There are 5 ways to turn a row about zero (a turn may also mirror it). The second row of each pair is the first, turned, with some noise. The first 45 pairs use one turn. New pairs use 2 turns, one after the other, and a turn may come again.
(in the rows, 128 means zero)
Known pairs, each followed by its turns in order:
[147 109 127 103 127  84 167  85]
[ 66 106 118  85 155 141 123 126] -> Z

[165  98 152 159 117 111 156  92]
[114 112 125  62 139 107 102 153] -> Z

[100 129 126 174 162 132 115  83]
[138 105 138 107 125 160  74 154] -> R

[136 150 135  76 109 154 141  81]
[149 146 166 145 144 176 115 170] -> L

[ 88 151 106 133 174  83 161 133]
[200 110 170 110 136 126 126 151] -> F

[127 140 172 107 101 100 133 148]
[ 89 139 149 176 109 122 134 132] -> L

[125 157  79  89  92 155 153 134]
[125 173 138 125 137  69 153 167] -> R

[167 147 172 172 124 146 132 105]
[124 113  74 172 150 142 139 146] -> F

[111 153 102 138 170 118  92 109]
[142  81  90 117 147 145 136 141] -> L

[ 76 156 104 149 168 145  96 172]
[158 111  61 134 157 104 178 110] -> L

[120  89  94 116 100 105 135 171]
[126 158 110 136 120  93  76  99] -> L

[177 102 174 171 140 178 168 160]
[172 172 135  71 158  62 130 144] -> Z

[ 82 104 159 138  77 127 138 117]
[ 98 166 171 115 153 115 168 129] -> C

[113 160 172  83 130 121 102 127]
[112 129 165 109 122  95  72 131] -> C

[142 107 174 132 155  98 131  95]
[165  87 140 115 115 145 111  85] -> R

[168 141 148 109 179 128 160 142]
[119 113 150 141 178 117 116 191] -> F

[ 92 144 172 113 164 135  84 148]
[128  54 136 121 134 152  90 122] -> F

[154  79 129  96 116  85 155 157]
[ 91 173  92  88 164 157 115 131] -> Z

[128 176  88  79  90 178 127 160]
[101 190 109 105 138  79 171 162] -> R

[ 96 103 137 153  99 177 172  83]
[153 187  97 161 132 183 124  95] -> F

[173 168 156 157 141  85 160 110]
[104 160  78 174  97  96 110 122] -> C

[147 170 174 134 180  76 120 122]
[145 169 109 158 105  70  68 106] -> C

[ 89 161  97 146 129 127 126 124]
[127 123 130 133 174 147 125  85] -> C

[160  91 158 112 165 121 128 105]
[141 109 134 118 134 127  96  68] -> R

[129 146 159 170 135 160 101 166]
[ 83 109  91 102 132 169 146 137] -> R

[124 131 150 145 117 114 113 179]
[135 185 139 140 115 124 105 129] -> Z

[ 88  89 102 146 151 141 172  79]
[192 106 154  97 127  92 115 162] -> L

[155 171  93 124 142  98 154 129]
[111 117 139 121 197 132 113 119] -> L

[119 148  88  85 122  81 169 166]
[176 162 113 181 162  93 166 137] -> R

[157 117  96 120  90 150  84  87]
[104 166 194  90 127 123 130 125] -> R

[105 149  94 158 146 144 141 153]
[147 136 123 138  92 110 176 120] -> Z

[163 123 157 151 153 154 157  84]
[124 151  93 160 140 165 123 181] -> F

[ 98 154 103 131 175 127 125  89]
[142 117  97 122 185 111 104 113] -> C

[141  94 108 150 134  95  89 142]
[110 108  97 119 102 117  93  96] -> L

[154 132  77 120 130 148 117 105]
[113 155 111  85 141 135 139 137] -> F

[179 122 117 176 133 118 137 103]
[133 116 139  60 100 119 131 131] -> Z

[139 126  96 120 120 114 166  96]
[102 102  94 145 142 114 150 140] -> C

[107 130 146 147 116 164 117 116]
[135 136 122 120 102 129 161 152] -> L

[132 147 101 100 107 117 171 148]
[144 162 162 126 152  82 129 120] -> F

[170 124  92 157 104 179  84 154]
[ 73 126  99 103 147 142 191  99] -> F

[163 158  81 135 155  92 126  98]
[169 123 169 116 189 132 125 141] -> R

[116 172 110 155 140 124 145 111]
[111 142  96 144 163 139 108 100] -> C

[ 94 128 155 125 111 168 173  97]
[113 108 146 144 164  81 142 164] -> Z

[ 93 173 164 175 114 109 103  90]
[123 191 145 161 179 121 105 119] -> C

[158 177 106 103 168  98 114  79]
[105  70 152 112 114 159 138  67] -> Z

New pairs. What belongs after each?
[100 161 126  87 122 136 101 109]
[154 118 111 108 105  86 109 153] -> Z Z

[169 111  83 180 132 139  86 143]
[ 77  90 131 135  93 165 130 178] -> Z C

[180 105 152 107 133 107 146 162]
[142 116 136  86  78 148 106 137] -> L R

[111  84 106 117 139 141 165 137]
[111 173 129 111 124 132  91 136] -> F C

[113 116 124 163 134 160 177 168]
[163 115 143 132 138 136 171  86] -> R C

[167  79 156 162 146 179 120 135]
[ 83 109 113 131  78 184 113 127] -> C C

[109 103 113 128 142 106 141  97]
[146 146 149 159 118 135 117 151] -> R C

[133 113 110  97  78 148 111 143]
[105 122 144 148 157 105 152 172] -> R L

[125 131 161 139 101 113 175 150]
[113 149 147 112 134 107  90  81] -> Z C

[130 122  76 130 111 180  80 153]
[159 156  61 122 119 142 121 166] -> R R

[154 167 111 103  80  83 173  83]
[132 160 154  37 140 108 136 117] -> Z C

[142 159 124  87 141 105  88 116]
[176 115  93 130 113  97 151 146] -> L Z

[ 78 117 180 164 168 167 147 166]
[168  75 169 167 119  82 168 118] -> L R

[169 170 149 167 171 108 104 171]
[164 119 108 104  83 112 195 104] -> F C

[118 149 124  91 106 140 175 128]
[147 165 108 154  99 115  98 141] -> C R

[130 161 179 169 137 116 147 152]
[166  88  99 142 104  83 100 129] -> Z F

[179 123 159 114 119 117 168 148]
[140  99 127 107 164 117  75 149] -> Z F

[ 98 120 116 143 163 123 142 132]
[108 107 115 115 125 116 140 100] -> F R

[146 168 115 146 143 100  96 167]
[166  90 153 109 100 120  93 162] -> C Z

[166  85  82 126 150  99  84 179]
[147  88  90  66 133 156  69 158] -> R R

[ 90 146 132 163 180 165 100 150]
[160  71 147  99 149 180 116 112] -> R C

[166  84 123 134 105 108 123  81]
[154 132 134 114 146  90 149  67] -> F F

[116 136 156 138  91  97 176 135]
[134  81 160 124 152 164 144 135] -> F R

[157 142 148  92 146  98 168 176]
[ 87 113 190 151 171 119 162 136] -> C C

[144  78  91 149 110 148 123 107]
[108 147  98 157 137 180 108 129] -> L L

[146 145 113 117  81 177  83  85]
[ 61 103 114 130 125 134 121  61] -> Z R

[126 154 118 157 111 113 160 113]
[105 105 113 156 133 129 134  95] -> R R

[ 89 138 136 136 127 100 166 116]
[ 90 140 120 159 102 111 127 137] -> Z Z

[ 99 126 142  89 140 142 119 129]
[148 156 121 121 122 128 127  88] -> C R

[109 129 169  82 156  85 178  82]
[ 85  87  65 167 102  92 122 117] -> Z Z

[166 145 162 140 118  88 179 176]
[121  72 157 170 136  96  87 126] -> R R

[126 141 116  83 180 144 136 129]
[139 130 100 145 111 153  73 114] -> C L

[118 142  89  78  80 159  87  96]
[105 104 130  90 185 128 176 101] -> L F

[ 80 108 150 121  90 171 144 179]
[155 147  98  97  81  70 147 124] -> C R

[107 111 150  85 172 174 177 148]
[149 151 122 188 148 158  68 132] -> C L

[174  85 109  84 139 126 116 161]
[185 108 134  98 121 152  92 150] -> R R

[107 114  87 177  98 172 168  93]
[ 98 213  97 119 153 132 149 141] -> Z Z

[121 168 167 142 121  89 137 106]
[107 120 122 164 122 115  70 142] -> Z Z

[153 113 166 132 149 135 178 101]
[ 96  87 139 157 126 139 125  85] -> C C

[139 137 165 111 126 178  89  96]
[128 132 135  57 117 164 132 103] -> F F

[179 105 107 146 122 100 127 163]
[112 133 156 151 137  68 137 135] -> F L

[ 84  84 161 101 140 164  92 170]
[ 80 161 154  66 148 118  93 161] -> L L

[165 105  80 152  83 117  80 120]
[143 203 105 133 114 162 134 107] -> Z L

[170 167 124 172 171 108 157 105]
[145 194 116  96 130 136 176  98] -> F Z

[ 91  89 123  94  83 160 121 102]
[100 135 149 172  98 189 110 122] -> L C

[131 110  90 116 162 162 162 145]
[145 173 153 124 152 123 136 168] -> Z F

[ 94 112 175 108 152 136 131 170]
[ 73 111 158 129 117 100 103 156] -> C C

[126 143  93 132 101 100 154 109]
[119 144 128 169 147 107 144 158] -> Z Z

[ 80 135 146 130 124  91  92 123]
[ 99 141  93 130 166 122 149  96] -> R F

[ 85 171 133 133 164 167 168 109]
[120 174 124  73 166 105 144  87] -> L Z

[123 120  97 170 132 139 154 110]
[116 140 117 132 160 161 118  94] -> L Z

[ 81 159 145 123  78 121 120 116]
[110  98 121 100 121 171  81 151] -> F L

[119 172  78  77 138 104 160 135]
[133 115  83 179  81 121  95  93] -> R C

[112 101 121  90 166 170 142 164]
[155  87 144 130 185 114 114 154] -> Z R

[101 104 122 168  94 168 170 140]
[107 124 131 130  70 134 132  68] -> Z C

[150 128 135 171 102 165 118 114]
[123 113  83 116 162 152 149 105] -> F C

[158 112 137 157 124 148 115 131]
[ 95 110 143 113 141 120 123 146] -> L C

[158 139 157 149  92 137 133 173]
[137  89 144  97 130  78 125 138] -> F L

[165 144 151 131  98 159 126 144]
[103  93 120 150 152 116 108 154] -> Z F

[148 101  98 116  82 105 156 113]
[157 105 108 192 116 119 127 145] -> R F

